The rows of a group lie close to one hidden flat surface of 14 dimensions, which passes through zero. Surfaces can cross.
In the rows, 128 means zero.
Known rows, each followed by its group:
[ 89 127 123 131 145 113 138 162 157 113 144 144 121  98 131 132 110 145
 146 129 146] -> q123
[148 140 103 120 119 111 117 122  83 161 120 114  95 111 172 137 168 122
 128 153 175] -> q956
[124 149 141  86 118 152 110 111 148 114 142 151 118 148 138 105 122 176
 137 170 114] -> q956
[109 126 145 158 106 125 116 127 104 126 151  99 118 121 133 148 140  95
 116 119 134] -> q956
[145 134  93 114 150 127 130 153 135 132 149 131 113 161 114 143  84 118
 107 114 156] -> q460
[150 131 136 175 121  69 163 105 131 145 131 150 136 128 150  90 195 139
 151  78 115] -> q405
[118 163 139 130 123 175 123 131 145 115 104 116 103 154 121 138 123  91
 126 130 122] -> q460
[ 89 130 141 101 140 122 135 126 120 115 139 111 150  76 141 102 156 137
 127 144 146] -> q460
[183 123 108  58 122  88  98 145 133 122 142  88  82 117 103 100 105 129
 122 124 120] -> q956
[ 98 126 132 116 149 131 106 123 140 118 108 110 135 120 107 106 111 127
 113 133 123] -> q956
[149 155  86 105 143  96 121 177 135 118 175  99 156 147 155 105 101 130
 128 158  98] -> q123
[161 150 135 110 121  95 115 142 125 129 116 162 108 100 153 148 179 147
 173 150 126] -> q123
[127 142 122  93 146 149 150 125 142 125 121 145 141 138 119 117 126 127
 127 151 138] -> q59
[125 113 107 160  87 164 167 113 111 186 126 162  89 124 153 165 156 140
 128 180 141] -> q405
[130 118 164 159 128 162 119 123 119 143 130 140 148 114 135 101 140 123
 148 156  80] -> q59
[ 99 103  92 106 128 148 110 136 142  68 143 124 149 150 140  86  77 101
 158 146 123] -> q405
[ 83 164 154 177 106 138 122 108 179 135 128 143  66 164  98 187 121  69
 120 114 110] -> q59
[122 130 130 169 136 120 134 172 125 137  99 144 148 148 104 159 128  87
 146 168 107] -> q123
[203 160 107 150 148 111 151 130 101 176  94 156  96 146 201 108 156 164
 165 106 174] -> q59
[ 95 154 131 103 132 122 128 130 125 109 151 116 132 125 160 130 126 118
 138 159 160] -> q405
[111 103 118 160 101 130  94 153 100 115 143 146 147 150 148 151 113 172
 141 169 130] -> q956
[126 118 116 101 115 128 120 132 147 103 134 120 120 127 140 114  97 144
 144 136 119] -> q59
[134 174 109 128 154 150 122 138 150 134 147 148 104 154 113 127 146 120
  98 108 131] -> q123
[130 125 104 109  77 134  96  91 134 124 126 112 120 144 120 153 143 145
  92 143  86] -> q123
[190  85 110 160 115 136 137 150  98 141 171 182 122 166 145 127 101 163
 164 127 139] -> q405
[ 96 107 102 192  84 129 126  94 159 136 115 144  77 138 135 125 142 123
 129  94 104] -> q405
[138 123 121  90 105 117 146 135 138  92  97 118 153 157 108 132 124 162
 128 129 127] -> q123
[160 105 132 133 101 131 129 134 116 137 155 109  89 137 105 126 117 115
 115 106 128] -> q956
[173  78 113 153  63  93 128 109  98 124 160 155 126 186 112 126 146 176
 123 104 122] -> q405
[160 158 147  94 153  86 151 175 126 119 122 131 184 131  98 153 151 168
 120 137 123] -> q956
[113  68 174 146 105  96 134 113 136  93  96 112 167  95 111 159  94 140
 155  80 105] -> q59
[158  85 125 117 108 109 172 162 114 136  75 142 140 140  97 113 132 193
 141 148 150] -> q123
[101  73 151 120  82 126 164 122 117  88 125 125 162 122  91 120 150 160
 128 115 138] -> q956
[141 163 144 126 189 127 125 127 170 150 105 112 120  92 157 134  71 117
 141  89 113] -> q460
[143 151 129 128 159 141 100 157 113 113 117 120 162 150  87 144 135 125
  91 106 120] -> q460
[126  92  72  86 115 125 120 122 143 124 170 119 139  84 141 133 107 124
 118 156  88] -> q405
[129 125 150 168 113 140 125  93 109 144 141 143 112 127 138 163 150  98
 129 105 132] -> q123
[105  95 113 133 142  77 110 136 149 149 122 109 109  83 118  82 104 149
 121 129 114] -> q460
[136 137 123 102 119 128 157 143 153 139 107 124 105  98 164 158 103 152
 157 148 134] -> q59
[113  93 117 116 123 100 139 133 146 139 172 132 120 113 135 113  81 153
 140 155 126] -> q460
[176 137 138 117 137 107 126 159 128 139 161 124 133 139 120 131 106 138
 131 135 101] -> q405
[112 139 178 156 120 124  73 136  69 112 106  51 126 111 130 122 151 111
 107 102 151] -> q405
[112 164  83 120 134 112 141 140 140 109 119 132 153 153 158 132 146  98
 138 151 130] -> q460
[138  92 106  80 110 132 150 139 135 126 165 127 101 155  83 105  90 122
 118 162 143] -> q956
[123 102 126 148 111 139 129 135 140 113 131 112 128 121 119 134 103 112
 132 106  98] -> q460
[136 120 150 134 130 121 136 120 140  90 122 168 165 165 106 126 124 135
 151  96 123] -> q405
[102 145 159 171 128 120 163 137 157 167  78 131 100 139 108 124 132 100
 142 154 117] -> q59
[178 109 106  95 163 156 144 130 109 142 136 167 130 149 121  97 102 144
 132 135 165] -> q405
[120  86  49 106 136 170  92  94 108  93 136 139 144 144 118 168  94  82
  93  93 159] -> q405
[130 131 147 139 134 146 113 124 114 143 132 143 129 148 111 116 135 141
 116 146 127] -> q59
[133 139 135 116 151 127 116 118 113 155  81 124 127  96 137 126 151 105
 135 159 130] -> q123
[188 146 169 110 118 119 183 114 147 131 106  93 109  92 144  84 165 128
 151  55 109] -> q956
[166 135 159 145 137 129 183 105 124 139 141 146 126 137 113 155 152  42
 146  77 136] -> q59
[103 143 157 143 124 110 154 101 120 149  77 123 126 179  78  95 166 141
  93 123 162] -> q59
[139 125  87 101 121 159  89 121 150 126 132 117  65 128 125 142  82 121
 110 115 131] -> q956
[128 114 110 108 124 111  82 136 107 102 145 116 141 108 145 116 132 134
 138 148 119] -> q123
[ 88 106 147 183  95 127 165 151 140 143 169 134  96 129 108 143 120 143
 121 125 141] -> q123
[134 118 114 144 123 114 129 164 141 148 163 187  81 105 113 162 144 133
 149 152 129] -> q123
[137 112 112 140 125 154 135  99 132 138 105 161 120 143 130 118 131 136
 131 114 129] -> q956
[131 135  99 164 125 126 125 119 141 127 125 151 136 159 112 124 159 118
 108  96 100] -> q59
[ 83 138  96 118 140 130 166 143 173 108  80 136 168 141 135 186  83 132
 133 144 136] -> q123
[144 190 145  81 168 104 137 107 162 141 113  84 114 125 111  89 139  46
 118 125 103] -> q956
[ 94 133 135 167 100  91  73  92  83  89 143 113 170 188 149 174 131 146
 105  97 162] -> q59
[128 120 117 136 114 120 137 143 122 126 172 130 130 116 157 133 121 117
 151 148 120] -> q405
[115 128 147 154 125 136 147 132 148 155 131 114 102 103 128 127 118 115
 130 127 112] -> q460
[158 102 125 102 151  92 120 143 109 124 121 136 159 110 131  75 131 177
 146 133 133] -> q956
[122 128 131 131 130 137 116 127 141 125 141 124  98 134 113 112 110 119
 122 112 132] -> q405
[167 106 110  97 140 117 103 136 109 107 107 148 181 126 122 173 109 139
 140 142 114] -> q460
[ 98 151 131 125 117 148 157 125 114 115 111 117 146  98 131 181 186  74
 119 133 142] -> q460
[120 122  59 115 136  43 166 121 184 149 156 209  93 110  97 175 173  91
 135 129 129] -> q460
[192 110 120  97 124 141 146 105 110  96 164 169 158 136 154 182 112 126
 156  78 150] -> q59
[122 127 127 104 127 165 166  93 120 111  95 182 183 176 122 143 145 147
 133 149 154] -> q59
[117 121 181 152 120 126  96  85 105 155 127  68 109 105 155 101 102 143
 115 109 129] -> q460
[166  84 154 121  99 170 113 144 111 114 138 151  91 126  98  78 130 145
 156 134 121] -> q460
[123 152 128 130 139  90 117 108 123 117 100 137 132 161 133 136 144 160
 119  84 176] -> q405
[ 91 124 141 126 136 153 102 114 138 149 153 132  64  84 140  68 129 155
 127 145 148] -> q123
[130 120 127 106 134 149 134 112 121 135 174 155  95 115 121 148 123  92
 130 135 163] -> q123
[137  97 111  71 136 165 145 143  99 111 146 152 160 138 127 109 105 124
 151 202 164] -> q59
[180  53  91 141 106 121 172 159  93 127 109 108 126 111 134 107 110 149
 143  82 159] -> q956
[124 113 125 115 127 120 134 110 117 110 155 143 136 124 102 124 155 155
 101  78 163] -> q460

New rows, each followed by its group:
[134 128 106 170 134 118 142 159 109 143 110  86 150 136 164  95 117 135
 126 117 130] -> q460
[124 123  83 130 101  93 152 121 132 148 141 139 128 155 159 191 103 101
 141 181 132] -> q460
[155 133 111 150 137  96 123 154  98 140 131 127 151 119 170 129 146 141
 147 135 130] -> q123
[123 172 135 123 137 120 135 130 123 168  90 125 111 145 143 136 142 195
 106 156 167] -> q59
[146  92 117 134 112 146 141 147 125 125 113 117 139 130 158 119  71 147
 162 148 116] -> q460
[ 85 137 156 138  94 143  64 156  90 129 189 112 124 187 144 147  73 162
 125 252 134] -> q59
[115 120 106 183 149 111 126 127 133 132 121 152 149 114 151 167 128  93
 142  96 116] -> q956
[141 132 133 152 112 108 141 148 139 145 130 118 118 110 143 185 112 143
 135 122 108] -> q59
[145 156 148 145 190  95  75 143 160 128 147 149 133 113 103 206  75 144
 104  51 106] -> q59
[182 106 125 129 113 116 129 130  62 130 161 146 174 170 160 115 137 179
 142 145 155] -> q460
[100 143 109 127 149  76 103 113 115 134 141  84 138 121 153 100 130 125
  99 119 151] -> q460
[146 111 136 129 117 151 149 133 129 130 141 154 117 133 100 163 124 128
 125 113 131] -> q460
[136 107 113 150 100 104 101 125 106 130 123 102  86 159 131  71 132 154
 120 103 151] -> q405
[101 128 172 137 173 124 133 158 134 151  67  96 135  92  88  76 118  90
 137 162 118] -> q123
[ 80 149 163 132 113 155 138 135 141 148 175  97 112 133 126 157  85 106
 110 186 118] -> q460
[118 112 111 137  94 104 125 115  98 151 118 110 120 135 138 147 145 119
 121 171 141] -> q460
[106 120 118 123 107 110 132 136  88 120 207  54 150 125 153 117 116 110
  95 134 144] -> q123
[158 142 154 115 176 121 148 142 150 136 134 124 135  86 135 118 107  87
 156 110 106] -> q59
[135 150 128 101 120 101 152 118 157 117 114  95 129 119 139 122 129 150
 123  93 121] -> q59
[148 118 134 155 130 106  88 151 104 147 159  88 127 131 134 117  92 102
 127 149  91] -> q460
[125 176 131 130 152 133 114 175 116 142 109  82 134 130 177 121 102 130
 135 176 136] -> q956
[148  83 185 120 111 137 118 111 104 104 146 136 158 118 119 164  92 152
 150 117 130] -> q59
[104 103 128 193  83 116 150 138 125 166 155 108  97 153 110 124 126 135
 101 138 114] -> q460
[156 109  98 139 125 112 136 142 126 151 184 159 119 118 148 165 109 117
 145 147 115] -> q123
[133 149 137 125 171 105 167 171 141 177 109 114 124  96 108 136 124 114
 120 151 130] -> q59
[168 227 177 117 180 112 110 114 153 132 187 127 149 192 156 138  95 124
 123 101 107] -> q59
[ 97 143  87 113 140 101 182 119 206 128 132 183 133 132 124 190 106 135
 132 122 121] -> q460
[129 147 126 121 119 159 139 137 129 146 116 111  90 129 144 168 105  71
 142 170 140] -> q460
[134 124 118  89 148 112 117 130 152 138  84 103 134  87  74 140 130 148
  80 108 100] -> q405
[178 125 104 125  93 133 155 120 103 129 163 171 130 223 110 152 135 149
 113 127 156] -> q59
[ 74 148 100 170  99 127 117 111 138 111 104 112 129 153 183  97 153  97
 149 155 109] -> q59
[136 176 173 121 147  66  78 119 145 154 135  93  88  92 168  91 124 206
 126 103 120] -> q405
[179 157 122  99 120 102 141 146 115 152 131 116 116 167 116 131 140 106
 124 168 125] -> q956
[119 108  97 161 120 119 129 161 127  94 116 117 153 132 112  73 166 133
 121  88 103] -> q460
[154 122 135 127 130 148 137 113 115 147 144 155 123 141 127 127 129 135
 129 127 134] -> q405
[158 136 134 111 162 114 175 169 124 171 131 109 140 106 101  92 137 116
 118 153 117] -> q59
[153  86 120 126 116 136 136 169 142 120 109 161 146 102 110 149 114 123
 171 175  70] -> q460
[154 129  97 108 162  78 173 145 126 126 111 146 177  92 168 127 156 125
 166 121 144] -> q956
[154 128 107  92 148 160 141 129 165 108 114 181 136 147 151 109  87 149
 178 149 117] -> q59
[155 118 192 130 111 172 106 130  93 130 125 140 114 110  90 118 175 127
 131 137 114] -> q460
[109 168  79 117 136 117 181 100 185 147 131 155 144 141 154 148 146  82
 130 157  89] -> q405
[ 90 108 104 128 158 139 147 126 156 113 117 137 153 121 120 113  89  96
 134 124 128] -> q956
[145 133 137 172 148 152 147 138 144 134 122 171 144 127 148 151 118 109
 165 117 100] -> q405
[115 167 185 121  98 114 167 102 147 107 114  63 160 154 131 147 123  88
 128 118 100] -> q123
[ 82 130 139 129 117 121 158 120 169 122 166 144 109 115 138  83 134 142
 145 139 119] -> q460
[150 140 163 132 118 148 134 100 111 163 119  84  74 103 143  76 152 121
 119 101 144] -> q956
[111 190 148  87 208 109 158 188 150 132 163  75 160  92 124 129  94  86
 107 138 144] -> q956
[148 151 145 131 107  98 149 152 133 150  96  97 150 140 117 127 154 137
 124 168  77] -> q405
[115 119 113 146 134  98 122 164 126 128 134 112 144 107 138 114 123 154
 130 130 116] -> q123
[ 80 104 140 141 134 101 102 133 137 128  80 137 132 147  57 153 103 182
  87 125 149] -> q59
[108 142 134 111 127 154 149  88 137 156 167 151 122  92 177 126 143 121
 143 173 120] -> q405
[136 143  87 108 186 114 105 173 176  91  95 160 161 132  75 112 124 143
 116  90  92] -> q460
[139 159 141 115 115 134 135 152 157  63 114 108 194 162 134 164 111 130
 145 106  75] -> q956
[100 182 170 145 132 121  66 125 122 133 162  95  98 162 169  96  97 125
 138 171 128] -> q59
[121 151 111 125 123 107 121 170 153 127 128 124 120 130 135 113 136 167
 130 160 103] -> q123
[129  88 125 145 136 134 117 137 119 146 101 138  89  81 103 112 137 118
 132 111 136] -> q59
[116 180 122 120 152 127 172 143 150 126 126 111 143 147 126 151 134 117
  99  96 151] -> q123
[131 144 146  95 134 152 106  71 152 134 133 147 113 146 100 139 119 140
  97 117 117] -> q405
[152 156 144 114  87 143 109 120 151 123 185 124  87 178 144  69 124 152
 140 154  85] -> q123
[ 92 114 139  98 121 124  90 103 150 115 142 106  98 102 105 147  92  98
 115 137 120] -> q460
[148 118 126 135 168 100 131 127 118 122  99 141 158 114 137 126 125 124
 146  82 150] -> q59
[160  84  93 107 182 135 106 111 131 160 101 181 115  60 168  87  94 176
 167 126 144] -> q123
[160 175 124  79 169 192 102 159 145  93  85 141 104 152 111 112 114  98
 143 125 139] -> q460
[159 103 154 158 117 143 141 135 107 162 140 147  95 116 102 148 139 108
 134 123 128] -> q59
[136  99 138 127 117 138 146 109 114 120 105 137 134 104 141 129 142 119
 156 114 142] -> q59
[144 115 133 134 149 152 102 156 109 177 137 100  97  33 117  68 173 137
 102 140  91] -> q59
[157 133 109 116 127 123 148 153 109 138 168 116 164 130 140 137 136 133
 117 152 111] -> q59
[114  92  98 143 119 144 140 118 130 133 138 176 122 126 133 181 109 132
 134 129 152] -> q123
[169 106 128 154 118 104 110 137 120 171 151 137  89 137 113 152 105 100
 138 149 101] -> q460
[130 103 126 140 115 113 133 162  96 108 128 122 156 120 145 128 133 145
 152 141 143] -> q405
[ 98 105 108 145 114 108 144 151  94 126  98 122 158 126 135 153 144 134
 132 163 162] -> q956
[159 129 116  74 125 125 137 100  92 101 133 146 173 112 189  98 174 174
 156 136 165] -> q956
[170 105 187 155 139 108 174 133 166 166  78 136 129  93  72 133 127 160
 130  65  77] -> q59
[145 107 113 101 148 117  64 129  89  88 157 116 183 154  89 129 110 122
  92 111 127] -> q956
